Each cloud of rows lies close to a flat space through zero, with a little noise off it, and is much wider in some directions of that space than in others. After each cloud: how many dimensions does that space have?

[[ 17  20  25   2 -44  20  -7  10  -6   2 -25   8   1 -27   0   7  -7  -5
   11  13]
 [-35 -45 -66 -21  11 -67  19   6  14  22 -67  -1   2 -18  -4 -15 -76  18
  -77  -2]
 [ -5  31  34  13  -1  37   2 -20 -28  -4  37   1  -7   7  -4   6  30  -3
   21   0]
 [ -7  13  14  10  11  -4  12  -2   3  18   1  -2 -17 -10 -15  23 -23 -25
   10   5]
 [ 39 -24 -15 -45 -32   2  -1  30   9  -3 -48  -9  19  -9  30 -27 -24  24
   -2  -3]
 [ 17   4   4 -12 -25   4   2  19   8  -5 -27   4   1 -24  11  -1 -11   4
    6  -4]
 [ 14  -3  11 -11  -6  22   2   2  -8   5   3 -12   4   9  11  -5   8   1
   21   4]
 [-28  -3   1  20   1  22  18 -11 -12  32  -5 -22 -11  -2   6  22   7 -21
   27  24]
 [-56 -24 -50   3  21 -33  15 -20 -16   7 -17   0   2   3  -5 -18 -22  27
  -67  -5]
 [-25  20  29  32  20  21  10 -26 -22  22  36  -9 -19  12 -19  28  13 -31
   23  17]
 [ 56  -2  25 -25 -16   2 -16  23  16  -6  -6   4   8   7   0  -5 -13  -6
   19   1]
 [-69   6  -7  51  -9  50  36 -28 -33  44  -3 -33 -19 -17  18  37  36 -25
   44  37]
 [  4 -12 -20 -30 -27   1  14  17   0   5 -50  -7   8 -23  23 -17 -30  23
  -17  -5]
 [-44  18   5  42  28  22   7 -33 -22   2  53  -7 -12  20  -6  17  50 -11
   19   3]
 [ 52  26  55 -16 -31  34  -4  16  -1   9  -6  -3  -5 -13  -3  14 -14 -22
   46  11]
 [-13  26   8 -12 -61   8  13   4 -26  11 -62  16  -3 -57  -4  -3 -51  21
  -44   7]
 [ 12  21  20 -17 -16  49   9  -2 -23 -10  14 -10   0   0  22 -12  25  17
   26 -11]
 [-28 -12 -42 -12 -45  -4   2  -1 -23 -10 -54  14  21 -27  19 -34 -14  55
  -67   1]
 [  1  17  23  19 -12  32  -4  -9 -12  -1  21   0  -3   2   4  15  35  -8
   31  10]
 [ 19 -19 -22 -57 -14 -31  20  32  13  11 -68  -4   2 -31   9 -19 -81  20
  -38 -16]
 [-87 -27 -72  23  -2 -34  20 -25 -20  17 -47   2   2 -22   1 -10 -22  29
  -80  11]
 [-13  -9  -8  14   3   4 -12 -19 -15  -2  14   0  11  20  -2  -9  21   8
  -13  13]
 [-64  10  13  61  70  22  23 -51 -25  34  81 -31 -32  42 -20  45  48 -50
   47  21]
 [ 35 -12  -8 -25   4 -35 -13  25  34 -18 -14  14   7  -5  -5 -11 -27   6
  -17 -21]
 [ 31 -15  -1 -23  11 -28 -13  11  16  -4  -1   5   5  16 -11 -13 -28   0
  -15  -6]
 [-14 -15 -27  18  17 -34 -19  -5  17 -22  14  17  10  15  -9  -7  19   6
  -29  -6]]

7

[[ -7  -3 -22  -3  17  40  -9 -56   9   0  23  10 -21  19   1   1   2 -53
  -24 -28]
 [-16   0 -36   2  17   0 -28   8 -22 -29  -4 -25   9  -6 -15  40   3   2
   16   7]
 [-20   2 -23  16  17  -3   0  17 -10  -9 -17 -16  -3  -9 -11  20  -3  22
    5   4]
 [ 12 -14  19  12 -29  -1  32  -8   9  21   7  21 -16   7  -6 -13   4  25
  -14  -2]
 [-32  25 -54  13  62 -11 -32  31 -31 -32 -25 -38   8 -23  -4  32 -11   9
   23   2]
 [ -6  19  -8  17  28 -14  11  17  -5   8 -14   0 -11 -12   8 -19 -12  20
    0  -7]
 [ 39 -19  61   0 -76 -17  43   6  30  34  14  38   3   9   2 -40   7  35
  -12  14]
 [ 43 -27  70 -14 -87 -23  32  15  22  24  13  28  19   9  -3 -24  14  34
    0  27]
 [ 34  -7  36 -20 -35   1   5 -22  14  16  26  26   3  13  12 -30   7 -21
   -8  -3]
 [  4   0  15  -2 -12 -16   4  24   2   2 -10  -2  12  -7   2  -3  -1  19
    8  13]
 [  6 -19  38 -10 -37   3  23   0  20  16  -2  12   4   9   0  -7   6   6
   -8  10]
 [-21   9 -44   0  34  -1 -40  12 -24 -36  -7 -32  15 -11  -9  39  -1  -8
   19   6]
 [ 19  -7   6  -8 -23   8  -5 -24   5   2  25  13   0  11  -1  -6   7 -17
   -5  -4]
 [-14   4 -18  18   4  -8  -1  22  -1  -9 -12 -11   6  -9  -9  12  -5  27
    5  10]
 [  0   5  13   2   2 -10  12  16   3   9 -11   2  -1  -6   6 -11  -4  13
    1   3]
 [  4 -10  25   4 -33 -27  18  43   2   4 -18  -5  17  -9  -9   6   3  49
   14  28]
 [-16  16 -27  23  29  -9   1  20  -8  -6 -15 -10  -6 -14  -2   1 -11  24
    3  -2]
 [ 23  -5  21 -20  -8   5   2 -27  -3  11  18  15  -8  10   9 -16   6 -27
   -4 -11]
 [-16  16 -25  10  42   4  -5  -1 -10  -3 -10  -8 -13  -6   5   0  -9  -7
   -2 -14]
 [-22  11 -46   9  34  -3 -33  15 -23 -32 -10 -30  10 -13 -11  34  -3   2
   18   5]
 [ 10  -1 -12   5 -10   3  -7 -13   0  -6  17   6  -1   4  -6   0   3  -1
   -3  -3]
 [-13  13 -18 -13  32  -8 -35  21 -18 -26 -13 -28  21 -13   4  22  -5 -15
   22   8]
 [ 10 -10  12 -17 -16   0  -7  -7  -2  -3   8   1   9   5  -2   8   8 -12
    5   6]
 [ -7   6  -2   0   6 -26 -12  42 -13 -16 -21 -22  22 -16  -3  17  -2  27
   24  22]
 [ -1  15  -9  17   8 -14   2  20   4   0  -6   1   2 -10   3 -16 -10  21
    1   1]
 [ 29  -5  35 -35 -30   4 -15 -18  14   3  24  14  20  12  14 -18   8 -40
    1   3]]

6

[[   8  -92   60  -12  -17  -33   -6  -37  -21   28    4   26    3  -15
   -33    0   13   13   -3  -19]
 [  26   32   -7  -24  -18   50   27   53   30    0    0  -20   -8   50
    14   50    8  -13   80   10]
 [ -32   -8  -22   13  -14  -59  -27  -60    7    3   -6    4   12  -45
   -24  -20    4    2 -109  -28]
 [  26   14  -50  -13   32   40    0  -13  -21   10  -20    6  -18  -26
   -21  -34  -35   -4   11   24]
 [  34   41   12  -21    8   33   32  -19   20   39   19   -2  -23   42
    16   40  -37   24   73   23]
 [ -26   32  -11    0  -52   17  -14   21   35  -30    6   -7    5   15
     6   60   40    1  -16  -24]
 [ -26    0   23   35    4  -47  -11  -31   -3   -6   12   -7   15  -20
    12  -16   12   24  -81  -20]
 [   9  -26   51   -2  -29   -3    6  -44   11   30   17    4   -7    9
    -5   44   14   42  -14  -16]
 [ -22  -37  -18   -7  -31  -17  -23   29    1  -27  -23    3   13  -18
   -29   -1   39  -35  -26  -21]
 [   0   21   14  -33  -41    6   14   26   45    5   15   -1   -1   55
    11   72    9  -18   64   -4]
 [ -37  -32   33    0   -8  -65   -2   45    3  -26   15   11   29   21
    18   -8   14  -44   22   -7]
 [  19  -34    6   -8  -16   10    1   -8   -1   12  -14   -4   -3   -9
   -23    9   15    8  -14  -13]
 [   7  -15  -41    4   29  -23   -6  -22  -18    9  -28   -7    0  -42
   -28  -63  -19  -17  -53    4]
 [  38   65  -19    4   27   63   21  -41    7   30    9  -12  -28    9
    17   14  -40   48   18   24]
 [ -31  -28   28    0  -19  -69   -4   14   15   -7   11    4   24   11
     3    5   19  -26  -14  -19]
 [   0  -12  -28  -24    4    9  -16  -11  -17    0   -7   31   -9  -17
   -22  -12  -23  -20   29   13]
 [  22   -4   -5  -24    1   11    6  -27    3   27   -3   13  -13    1
   -18   12  -24    1   28    8]
 [  -9  -40   -1  -25   -5    4  -15   27  -22  -16   -4   36    1   -2
   -15  -11   -3  -35   58   12]
 [  20  -27  -29  -25   -3   12   -8  -30   -9   23  -22   13  -15  -27
   -44  -10  -14   -5   -6    0]
 [  26   15    6  -28  -16   58    7  -24    8   23   10   20  -23   19
    -6   53  -16   28   60   12]
 [  35   46   -3   28   38   68   19  -12  -20    9    5  -23  -21   -2
    25  -12  -18   55    0   22]
 [   0   47  -16  -11   -2   -6   19    7   33    9    9  -13    1   31
    19   23  -17  -13   26    7]
 [  31   22    6   43   34   -7   26  -66    4   45  -10  -53  -10  -27
     5  -31   -9   66 -111  -11]
 [   1  -23   -9  -14   12   22  -11   31  -30  -16   -6   24   -2   -5
    -6  -22   -8  -22   54   19]
 [   1    6  -32  -37  -24   76  -25   30  -16  -24   -1   46  -16    8
   -14   38   -3  -17   98   21]
 [  -5  -54   -7   -1  -13   -4  -22   -5  -20   -6  -25    6    4  -37
   -35  -19   26   -6  -43  -18]]

7

[[ 11  22  16 -11  53  -3 -13  14  12 -20  72 -12  -9  -7 -13  15 -19 -28
   14  63]
 [-28 -11 -16  29 -80 -14 -10 -17 -16  37 -70  -6   8   7  33   1  17  33
  -17 -52]
 [ 41 -33 -33  15 -33  40  53 -38 -12  -5 -84  12   9  21   7 -17  20  19
  -12 -87]
 [-18  44  22 -26  57 -36   1  34 -16  -2  38  16 -13 -21 -17 -21 -29 -17
   36  50]
 [ 11 -24  -6   8 -12  16  -5  -8  17  -2  -1  -4  10   6  -1   8   3  -4
  -17  -5]
 [-12  17   3  23 -26 -23 -16  -4  -4   0  33 -26 -11   7  13  25   0  -1
    8  29]
 [ 21  -2  10  -6  38   8 -19   1  21 -29  77 -21  -5  -3 -15  23 -15 -25
    4  56]
 [ 46 -26  -9  -3  29  41  17 -11  23 -26  32 -11  -5  10 -15  15   1 -17
  -11   7]
 [  4  -3 -10   9 -29   0   9 -16 -12   3 -28  -2  -6   7  10   1   6   9
    0 -24]
 [  9 -17 -14  22 -40   6  16 -22 -11   4 -47  -4  -3  17  16   2  13  12
   -7 -41]
 [-25  -5   4  20 -44 -18 -34  -6   9  15  11 -23   2   1  24  31   7   8
  -16  12]
 [ 23  23  18 -11  48  -8 -19   8  18 -30 100 -28 -17  -1 -15  28 -24 -34
   22  87]
 [ -5   4  18 -22  49  -9 -13  19  19 -12  58  -2  -4 -13 -17   5 -15 -19
    6  54]
 [ 43 -38 -10 -24  47  54  34  -9  23 -23 -14  19  21   6 -30 -16   1  -9
  -17 -35]
 [ 32 -23 -17 -11  26  41  42 -10   0 -18 -39  21  12   4 -21 -22   7  -1
   -2 -48]
 [-11  31  32 -24  63 -25 -33  28  18 -16 107 -16 -14 -19 -20  20 -25 -31
   23  97]
 [ 49 -42 -10 -19  39  60  21  -8  27 -28   2  11  16  10 -28  -6   2  -6
  -24 -21]
 [-36  32  31 -26  49 -30 -26  40   4  11  48  11   1 -23 -16 -10 -18 -17
   13  57]
 [ 15  -3  12 -17  35  16  -6   7  20 -18  37  -4   2  -6 -19   7 -10 -18
   -3  28]
 [ 21  16  11 -21  68   3  12  10  -2 -25  53   2 -12  -4 -24  -4 -14 -25
   21  44]
 [  9 -21  -3   0  -4  21   8  -9  10  -4 -20   5   7   5  -1  -1   4   3
  -15 -25]
 [-16 -22 -10  15 -44   6 -12 -15   5  17 -35 -10  11   4  15   8  18  15
  -24 -31]
 [ 40 -21 -19  16 -14  21  25 -23  -1 -12 -25  -5   0  12   3   8   8   4
   -8 -30]
 [  7 -23   9 -38  53  30  -1   9  29 -16  18  18  19 -14 -29  -7  -3 -15
  -16   7]
 [ 16   1   0   6   3   1 -15  -7  18 -16  57 -27 -14   7   1  31  -6 -19
    1  41]
 [ 28 -34 -15   7 -10  29  14 -15   7  -8 -26   0   6  11  -1   4  12   6
  -23 -33]]

4

[[  3  16   2  16   1  -3   4 -15  10  -8   3  -1  11  14  -3  -7  -7  25
   11   4]
 [ 13   2  -8   7  -1 -10 -15  -3   4  -8  -6   4  -4   3  -9  -4 -13   5
    5   1]
 [-29  -3   6 -11  -7  14  34   5  -5   7  14 -14  17   2  18   5  19  -5
  -17   0]
 [ 20  -6  12  12   1 -14 -17 -12  23 -11 -38  14  -8   6 -18  -2 -13   3
   30  16]
 [-17  22  25  15  -3  -2  36 -32  21 -12  -9   1  21  30  13 -15   7  33
   19  18]
 [-25 -11   5 -18   2  17  20  12  -7   2   4  -8  -4  -8   6  15  16 -15
   -7   0]
 [ 49   0 -20  15   1 -19 -59   4   6  -4  -8  12 -19 -13 -26 -10 -31  -3
   14  -2]
 [-36  -7  14 -15   1  19  40   7 -12  12   9 -16  11  -3  16  14  26  -9
  -15  -3]
 [ 30 -16  -4   6   2 -10 -40   2  15  -8 -40  12 -24  -9 -27  -1 -19 -14
   22  11]
 [-43  -4   8 -25  -5  26  45  20 -25  16  32 -23  16  -5  26  11  31 -16
  -33  -9]
 [  3  -6  -7   0  -5   3  -4   3  -9   1   7  -1   1 -10   1   1   0  -6
   -8  -4]
 [  5  -4 -15  -9  -2   0 -15  14  -8   6  13  -3  -3 -14  -7   7  -1  -8
   -8  -5]
 [ 23   8 -12   8   3 -17 -28  -3   5  -5   5   7  -1   2  -8  -8 -14   8
    4  -2]
 [-17   9 -18 -13 -12  15  15  16 -28  13  46 -17  16  -9  13   2  17  -6
  -33 -23]
 [ 30  -1 -10   7   4 -13 -34  -3   4  -6  -7   7 -11  -6 -18  -4 -17  -3
   11   2]
 [ -4  -3   0  -1  -2   5   5   4   1   1  -3   0  -3  -2   1   4  -3  -5
    0  -1]
 [ 39 -20 -21   0  10 -12 -56  17  -3   1 -13  15 -33 -32 -30  -2 -25 -24
    7  -6]
 [ 35  16  -5  20   1 -29 -31 -21  12 -11  -4  16  -3  12 -13 -20 -24  28
   21   8]
 [  4   8  -8   7   1  -1   1   1  -6  -1  18  -5   8   5   1  -5  -3   5
  -13  -4]
 [ 20   0  24  19   9 -18 -14 -26  41 -21 -57  16 -20  17 -15  -6 -17  17
   45  27]
 [ 24 -12  -8   1   5  -6 -40  12  -1  -3 -23  14 -26 -16 -23   3 -15 -18
   12   5]
 [ 31 -11  -5   7   7 -16 -41  -1  10  -6 -29  11 -17  -5 -20  -2 -22  -5
   19   1]
 [-27   6  26   4   3  11  45 -19  17  -5 -12  -1  16  21  17  -3  15  17
    9  14]
 [ -9  -9  11  -4   0   7  10   2  -2   0  -7   1  -5  -5   1  12   2 -13
    4   3]
 [-66  -9  34 -21  -4  31  74  -6  -1   6   5 -18  17   8  34  19  39  -7
   -9   4]
 [ 23  -8 -16   1   0  -6 -29  12  -8   4   1   1 -17 -10 -12   4 -14 -15
   -3  -5]]

3

[[-28 -77 -31 -23 -20  25  -8  39 -30   2  38  44  -2  18  13  26  42  16
   -7  26]
 [ 41  -9 -54 -69   0 -21 -16  38  31  -3 -25  19  -1 -49   1  -1   0  -5
   -1  17]
 [ -8  53 -36 -15   0  -9 -16  20  -3  35 -28  -8  -8 -41 -37   7   6  14
   -7 -25]
 [-25  11   8  19   3 -14  10   1   6   8 -13  21 -32 -35 -10  21  -5  -5
   11   5]
 [ -8  15 -23 -20   8 -56 -15  13  30  -1  10  13 -36 -49  -5   1 -18   3
  -29   1]
 [-20  54 -20 -18  -4 -51  18  66 -10  13  36   3 -18 -26   8  -7 -17 -14
   11 -42]
 [-18  28 -21 -47 -25  -9  -8 -15 -21  30 -20 -30  -1 -22  13 -49  20 -24
  -39 -21]
 [ -3   3   6   5  -1 -23 -29  -6   4   2  45  -8  15  14  21 -35 -21  -1
  -32 -33]
 [ 12  36  -7 -33 -11 -25 -25  47  15   8 -36   1 -13 -48 -24 -32  29 -12
  -20 -28]
 [  4  24   8 -25   0  22 -11   6  21 -12   3  15 -14 -33  -6   3  11 -31
   -8   1]
 [ 40 -45  21  -5  -6  75   6 -19  25 -37  -3  16  24   8  20  21 -11 -17
   68  23]
 [-46 -52   3  15  -2  31  -8 -22 -14 -15  24  23  -1  34  14   6  24   2
    0  24]
 [ -4   2 -23 -35 -18 -61  10  90  -8  -5  55 -16  25   4   6  -4 -17 -15
    1 -44]
 [-25  45  17  39  20 -72   2 -13   7   8   0 -10  -8  -4 -26   0 -32  -1
  -34  -7]
 [ 36   1  38  -7  22  43   3 -40  25 -28 -28  -8  26  17   5   1   7 -45
  -14  26]
 [-26 -91  -6 -11  -1  25  -6 -13  -3  11  28   7   2  -8  45  34  20   2
  -29   4]
 [-25  65  -3  12  -4  -8  41 -77 -14  10 -14 -34  -5  13 -11   5  17  21
   25  21]
 [-13  37 -17   2 -32 -77  -4  85 -33  33  -6  45   5  -4 -47  -8  43  24
    1 -22]
 [-31  38 -25   5  -1 -64   8 -33 -12  27  23 -45 -20  -4  10 -20   5  49
  -33 -26]
 [-16  11   0  33 -25  -4 -13  21 -39  17  40  26  37  53   1 -32   5  21
   33 -34]
 [ 17   1  18 -18  14  71 -13  -9   5  -9 -34  23 -49 -24  14 -18  22 -29
  -14  17]
 [-30   7  -7  -5   3  19   7 -75 -11   6  25  16 -18  12  35  -3  13  -1
  -16  34]
 [-18   4   9  11 -17  -3  18  29 -41   3  32 -26  38  53  -2  -6  17   0
    8 -28]
 [-17   9  23  72  28 -25 -24  16  -5  25 -32  66  -5  -4 -16   3 -31  -3
   12  -9]
 [ 11 -31  13 -35 -42  -4  36  71 -21 -18  90 -27   9  20  25  21  34   3
    0 -30]
 [-34   6  -6  -1  35  -6   9 -89   9   7 -22 -25 -30  -5  55 -23  11  -5
  -35  13]]

15

[[ -2   5  31  42 -34  14  14  35  14  39  16  -6  -8   4  12  13   6   4
   11  18]
 [ -1 -12 -11  -9  46 -15 -12   9   6  -7  -4 -23   4  25 -22  24   2  13
    5 -11]
 [ 11   8   8  11 -20  -8  48 -34   4   7 -28 -30  16  42 -47  33  18  14
   12  69]
 [ 19  -5 -21   9 -16   8  11 -11 -13  -1   2  -8 -34  19  23  -1 -24   9
  -18  31]
 [ 17 -36 -37 -22 -20   4 -11 -30  22   9 -17 -13  12  43  -4   5  12   8
  -31   9]
 [ -5  -8   8  -5   3   2 -33   7   9  17  15  26 -10  -4 -33   6 -46 -10
   -2  -4]
 [ 65 -17   0  38  39 -14   8 -49  13  10 -31  -2  40  37  13  18  18  27
   19 -32]
 [ 43 -11  16   4   7   6  -4   2 -14  -3  10  42  36   1  20  -7 -20   4
    0  -4]
 [ 34 -13  33   4  -7   1  59  -5 -24 -31  28  -4  17 -16  20  45  -1  12
   26  43]
 [ 20 -16 -23   5  12  -2 -12 -24  10 -10 -21  25  21  -7  24  11  -2   2
   -6 -27]
 [ -6  26 -18  33 -30  -1   7 -24  33  -5 -45 -56   2  13  16  -4  21  10
   -9   8]
 [ 10   1 -17   9  -7 -13  11 -12 -15 -12  -4   7 -17 -24  27  -6 -15  -2
    1   4]
 [  7  13  49  15  42 -29 -17   6  -9   1 -15 -48   6  22 -58  10  15  26
   23 -25]
 [-23   4 -31  -2 -15  11   8 -30   0 -32   9 -36  -4 -28  -5 -16  -6   0
  -48  33]
 [ 32 -14  25 -28   7  23 -27  27  -3 -17  20  49 -59 -10  74   4 -24 -17
   16 -71]
 [ -6  33  10  34   8 -23  18  25  -3  -3  -9 -29  -5 -21  47  -8  18   6
   53 -35]
 [  0   0   0 -20 -43  27  29 -24  -6 -16  14 -49  -7   7  30  23  23   4
   30  -6]
 [ -3  -4 -16   8 -30 -24  23 -17   4  27  15 -13  17  22 -35  19   0  12
   26  29]
 [-38  19  -2 -23  15  17 -29   4  25 -27  12  -6  14 -20 -17  26 -18 -13
   25 -41]
 [ 30  14  -9   1   4  -8 -32   3 -28  -3 -54 -29  14  34   9  -9 -11  23
   21 -30]
 [ 27  11  15   7  14  24  -8 -17   3  -3   5  37 -17  44  27  -2  37  14
  -10 -59]
 [ 21 -49  -7   8 -29 -76   7  32 -10  -1  22 -34   2 -35  28   4  10  25
   21  -6]
 [-53  29  -5 -25 -14  18 -25  54 -21 -11  15  -7 -13 -17  13  -2  -3  -9
   25 -29]
 [-27  -3   2   4   1   4 -40   7 -29  29  18  20 -19 -15 -59 -42 -26   3
  -67  16]
 [  5 -11  19  -4  12  20 -38  23   4  13 -30  63 -10  19 -10  49   7   1
   -1 -41]
 [ -5   8  -1  20 -37 -25   7  12  23  -1   2   5 -24   3  -3  16 -10   6
    1  21]]

16
